There are 5 ways to turn a row about zero (a turn may also mirror it). The second row of each pair is the first, turned, with some noise. The first 45 pairs use one turn. New pairs use 3 turns, one after the other, and a turn may come again.
Known pairs, each followed by its turns in order:
[ -8 -12   2  11   3   6   4  -2]
[ -6  -7  -2 -13   9  -1  -4  -8]  (0)

[ -2   3   1   8  15 -25   3 -25]
[ 26   9  -1 -18 -13  14  -5 -12]  (0)

[ 4  1 -2 -2  6  6  6  4]
[-1 -2 -2 -6  9  5 -3  3]  (4)

[ 13   0   6  18   7 -13  13  25]
[  3 -11  15   0  23  -4  -3 -22]  (3)

[-3  1  6  6  1  5  3 18]
[  6  -2   7  -3   8  -9 -13  -5]  (3)

[-25   5   2  13   6  24   6  13]
[ 21 -14  -5   3  -5  22 -16 -15]  (2)

[  3   1  -1   2 -13  14   6 -10]
[  5 -13  -1   2  10  -2 -12   4]  (1)

[  1   1  -3   3   0 -13  -8  -8]
[ 5 -1 -1 12 -5 -9  4  3]  (4)

[ -5   2 -16   5   1   7  18  -1]
[  7   0 -10  -6  16   4 -11 -14]  (2)

[  4   0 -14  -8  -7 -15  12   3]
[10 -5 -5  7  2 10 16 10]  (4)

[ 0 10 -2  0 -1 12 -4 12]
[ 14   1  -2   0   7 -12  -6   5]  (3)

[  3   0  -3  10  12   9  13 -16]
[ -8   7   0 -16   6  13  -8 -10]  (2)

[ 0 -1  3 -3 -9 11 15 -6]
[  3 -14   2  -1   8   0  -7  13]  (1)

[-7  1  3 -3  1 -1 -2 -4]
[-3 -1  7  3 -3  1 -1 -1]  (4)

[ -2 -25 -16   1 -10   0   3  -7]
[ -6  -2 -21  16   5   6  11  -8]  (4)

[-7 -1  3 -5  5  0 14 11]
[-10  -5   2  -6  -5   6   9  11]  (1)

[  2  -1   3  -7   1  10 -11  19]
[  7  -7   8   0  -3 -19  -8   5]  (3)

[ -5   1 -15   2   5   6   3  -1]
[ -2  -2  -3  -8  -2  -6 -11   9]  (0)

[-1 25 -4  6 -5  3  4  0]
[  5   1   2   3 -18 -19  -1   2]  (0)

[-12 -15  -1  12  -7  25 -15   1]
[ 23 -11   1 -12  -5  21   7  10]  (2)

[ -1 -14 -19  -1  -1   5  16  -6]
[-14  -2  -7  13   7   7 -10  16]  (1)

[ 9 -4  6 -3 -3 -1 -5 -5]
[11  0  0  0 -5  0 -8 -1]  (1)

[ -6 -11  20   0  -7   2 -15   0]
[  2  -5 -15   8  15   2  15 -11]  (0)

[ -3   2   2 -17   3  -5  -9   6]
[10  2 -1 14  7  4  2  9]  (0)

[ 4  0  3 -4  5  6 12 18]
[ 16  -6  10   0   1  -3  -6 -11]  (3)

[-5  4  9  2 -5  1 -1 -1]
[-4 -3 -8 -7  2 -1 -7  2]  (3)

[  3  18   0   2  -5  20 -17   2]
[ 13   9   6  -5  -2   3 -24 -13]  (4)

[-1  7 -2  0 -3  2  3  0]
[-1 -5 -2 -3  2 -2 -5 -1]  (2)

[ 8 -2  3  6  0 12 25  3]
[  5  14  -5  -8   6   4 -23   0]  (2)

[ -8   4 -11  -9   1   7  -8   4]
[-9  0 13  8  5 -2  2 -6]  (1)

[  2  -3  -2  -5   3 -19  -9   2]
[-8 -6 14 -4  1  2 10  7]  (3)

[  4  -5 -15  -6   0 -15  -3  10]
[  7   5   2   9   7 -15  12  -5]  (2)

[ 1 -6  0 -2  6  2  4 -7]
[-2 -1  1  6 -7  7  0 -3]  (3)

[-5 -5 -6  2 -3 -5  6  0]
[-4 -6 -5  4 -3  5  7  3]  (4)

[ 1 12 -5 15  5  5 25 14]
[-14 -16 -12  -9  12  14  14   3]  (1)

[-5  0 -1  4  1 -4  5  9]
[-3 -1 -1 -3 -6  6  1  7]  (4)

[  8 -10  -2  -5  17  -1 -22 -14]
[-13 -10   0  19 -14  -2  11  13]  (3)

[  8  -1   0  10 -22  14  -3   5]
[-23   2  -6   2  -6 -12  14  -2]  (0)

[  1  -1 -10  -6   6  -9   1  -2]
[ 3 -4  0  9  6  0  2 10]  (4)

[  2  20  10   3  16  -1 -25   0]
[ 14   6 -14  21  -4  -7 -14 -13]  (0)

[  0  -2 -12   0  13   2   1  -1]
[  1   1   0  -5  -1   3 -16   6]  (0)

[-24  -9   0  -4  -6   0 -14  -6]
[ -7   8   9   6  -2 -26  -1   3]  (1)

[-7 25  4 -7 12 -9  6 -7]
[10 10 11 -6 13  6 22  5]  (1)

[-2 -5 -4 -3  5 -1 -5 -5]
[-1  0 -3 -1  0  2 10 -3]  (2)

[-25  -3   0   0   0  21  21   4]
[ 14  -4 -23   2   2  22 -17  -8]  (2)

New pairs. What belongs after each?
[ 8 -1 13 10 25 -6 -4 -1]
[-16   4 -16   3  11  -3 -11  15]  (3) (3) (3)

[-25   0  -6 -25   5  -1  -9  -3]
[ -3   0  17  23  10  15 -10 -12]  (3) (0) (2)

[-12  -2  10  -3  -5 -14   2 -15]
[ 3 11  8  6  7  2 -4 19]  (4) (1) (0)

[ -9   1   2   4  12   1 -16  -2]
[ -5 -14   3   9   6  -3   7  -6]  (2) (4) (4)

[  3  -2  -8   6   1 -10  -3  25]
[-14  -7 -12  17  -7  -4  -6   8]  (4) (4) (0)

[  4 -17  -8   4   8   1  -3   1]
[ -2  -1   2 -16  -2  -6 -10   9]  (4) (3) (4)

[-6 -8  0 10 -6  6 -1  1]
[ 0  5 -1 10 -5  2 11  6]  (2) (2) (0)

[ -2  10 -25  -2   3  -2  17   6]
[ 19 -10  -2 -18  -3  -6 -13   2]  (2) (1) (4)

[-2  1 25  6  1 -4 -8 -8]
[  2   0   8  19  11 -15   7  -3]  (0) (1) (3)

[  3  19   3  25  19 -11  -1   2]
[  1  19   9   1 -18  11  11 -21]  (0) (4) (0)

[-9 -5 -6 -6  2  4 -3 -2]
[ -1   8   0 -13  -2  -2   0  -1]  (1) (4) (3)

[-3  2 -2 11  0  4 12 20]
[15 -4 12 -8 -1  8 14  3]  (0) (1) (4)

[-1  8 -3 -5 -2 -1  3 -1]
[-3 -6  5 -5 -7 -2  1  0]  (0) (0) (4)

[  0  -8   4   6 -14  -3  10   5]
[-11  -9 -10 -12  -4   1   4  -5]  (2) (2) (3)

[-4 15 12 -2 -4 -8 -1 -5]
[  3 -13  -2  -1  -5  -6  15   3]  (0) (0) (0)

[12  9  2  0  6 -1  0 14]
[ -1 -16 -12   4  -2  -1  -1  -3]  (3) (0) (0)

[  0  -9  10   3 -15  10   5  -1]
[ 9 -5  5  3 10 -4 14 -6]  (1) (3) (0)

[ 14   2  -6   5   1  14  -1 -13]
[  0   1  -7  -4  -5 -11   1  20]  (4) (4) (4)

[ -4   0   2 -12  -6  11  25  -2]
[  8  -9  -8 -13  11   8 -15 -14]  (1) (2) (1)

[ -2 -12   2  10  23   4   4  -1]
[-10   2   5   4   1  19 -10 -14]  (2) (1) (0)

[ -2   4  -3  -4   2 -20  -9   4]
[17 -2 -9  1 -7  0 -7 -5]  (3) (2) (4)

[-14  11  -7  -5  -4  -1  -1  -3]
[ 3 12 -3 -1 -5 10 10 -1]  (3) (2) (0)

[  9  -1   2 -16   8   6  -3  -2]
[ 10   4  -5  -3  -1   1   3 -16]  (4) (1) (3)

[10 12  7 -1  6  0 -6 13]
[  0  18 -10  -7   3  -5  -2   5]  (1) (1) (4)

[ 12   3   3 -14  -6  -1   3  -3]
[-4 10 11  2 11  4  2 -6]  (2) (2) (2)

[ -1   2  25 -25 -10   5   3   5]
[ -7 -19  -1   7  18   4 -18 -15]  (2) (4) (1)

[-10  -5  -5   1 -18   2  -9   2]
[ -9   0  -1 -11  16  -3  -6  -7]  (1) (4) (3)

[ -1   2  -9  10  -6  -5 -25   4]
[  2  -9   9  17  13 -15  -8  -2]  (4) (1) (4)

[  5 -11   0  -1   0   6 -18   0]
[  6  -8   5  -4 -14   5 -10  -2]  (4) (1) (0)

[-6 -7  9 25 11 -1 -9  1]
[ 22 -11  -9   2  -5  12   8   5]  (2) (4) (0)

[-1  8  5 -2  1 -2 -5 -2]
[ 8 -1  3  6  2  2 -2 -2]  (0) (2) (0)

[ 1 -3 16 -8 21  0 -1 -4]
[-11   1  -4  15 -17   0  -3  -2]  (2) (2) (1)

[ 5 11  2 17 -8 17  3  0]
[ 6 -2 19 -5  4 -1  2 18]  (4) (2) (0)

[-5  0  0 -6 -7  5  0 -8]
[-5 -5  8  1 -3 -2 -8  7]  (2) (3) (2)

[  1 -23   4  -1   1 -11 -16  -3]
[ -7  10  10 -12 -11 -16  -2  -8]  (4) (4) (3)

[  4  -1  -2   0   0  -5 -10  -1]
[ 1  7 -2 -5  2 -3  6 -3]  (1) (0) (3)

[ 22  -2  -4   4   0   0  18 -12]
[ 21  16   2   5 -13 -11  -5   1]  (2) (3) (2)

[ 5  2 -8  7 17 -2 12 -8]
[-6 -9 -9 11 11 -1 13 -6]  (1) (3) (3)

[  2  -7   4  17 -10   3  -3  -2]
[20  3 -4  4 -1 -9 -5 -3]  (0) (3) (3)

[-14   0  12   6  -8  -4   7  14]
[ 21   4   4  -7   3 -10   4  -8]  (0) (1) (3)

[ 0  2 18 -2 -6 -5 -4  1]
[ -4  -1   5  -7   3  -2  16 -10]  (4) (4) (4)

[ 1 14  0  0  1 -4 -3  7]
[ 3 -2 -7 -4  1 -6  1 13]  (1) (2) (0)

[25 -4 25  0  9  0  2  0]
[  0  -7  13  -5  21 -25   3   1]  (3) (3) (1)

[  3   3 -14  11   0  10   1   3]
[  7   0  -5   0   1  -9 -15   6]  (4) (4) (4)

[ 12  -4  -2   0 -13  13  14 -14]
[ -3  12 -16   8 -10   5  11  10]  (4) (4) (1)

[ -4  10   5   8  -3   2 -18 -12]
[ 14 -14   8   0  11  -3 -13  -4]  (1) (0) (1)

[  2 -15 -12  10   1  -7   1   6]
[-12  -8  -4  14  -1   2  -9 -10]  (4) (4) (1)

[  1   0  20   4  -7  -4   4 -19]
[  8   8  -1  -4  14 -12  -5 -19]  (3) (1) (0)

[-6  1  0 -9 16 -7 -2  0]
[  4   5  -7  -9  -8  -9  -2 -12]  (4) (2) (4)

[-10  -2   9  11  -8  22   6   2]
[ 14  -6   9   2   7  -8 -21   3]  (2) (4) (4)

[ -6   0  -6 -16  -7   6  -1   6]
[-16  11   6   1  -5   2   1   3]  (4) (0) (3)

[ -4  -7 -11  -6  -8  -1   1  -6]
[  0   4   4   5  13  -3  -3 -10]  (0) (0) (0)

[20 -1 15 -3  2  7 16  0]
[ 2 10 20 13 12  7 -6 10]  (2) (3) (0)

[ -1   1   8  -2 -11  -3   0   1]
[  3  -3   6   3  -4  -7  -1 -10]  (1) (4) (0)

[  5  -7 -15   9  -4  12  -8 -18]
[  5  10  -5   4  19  14 -13  -5]  (4) (3) (3)

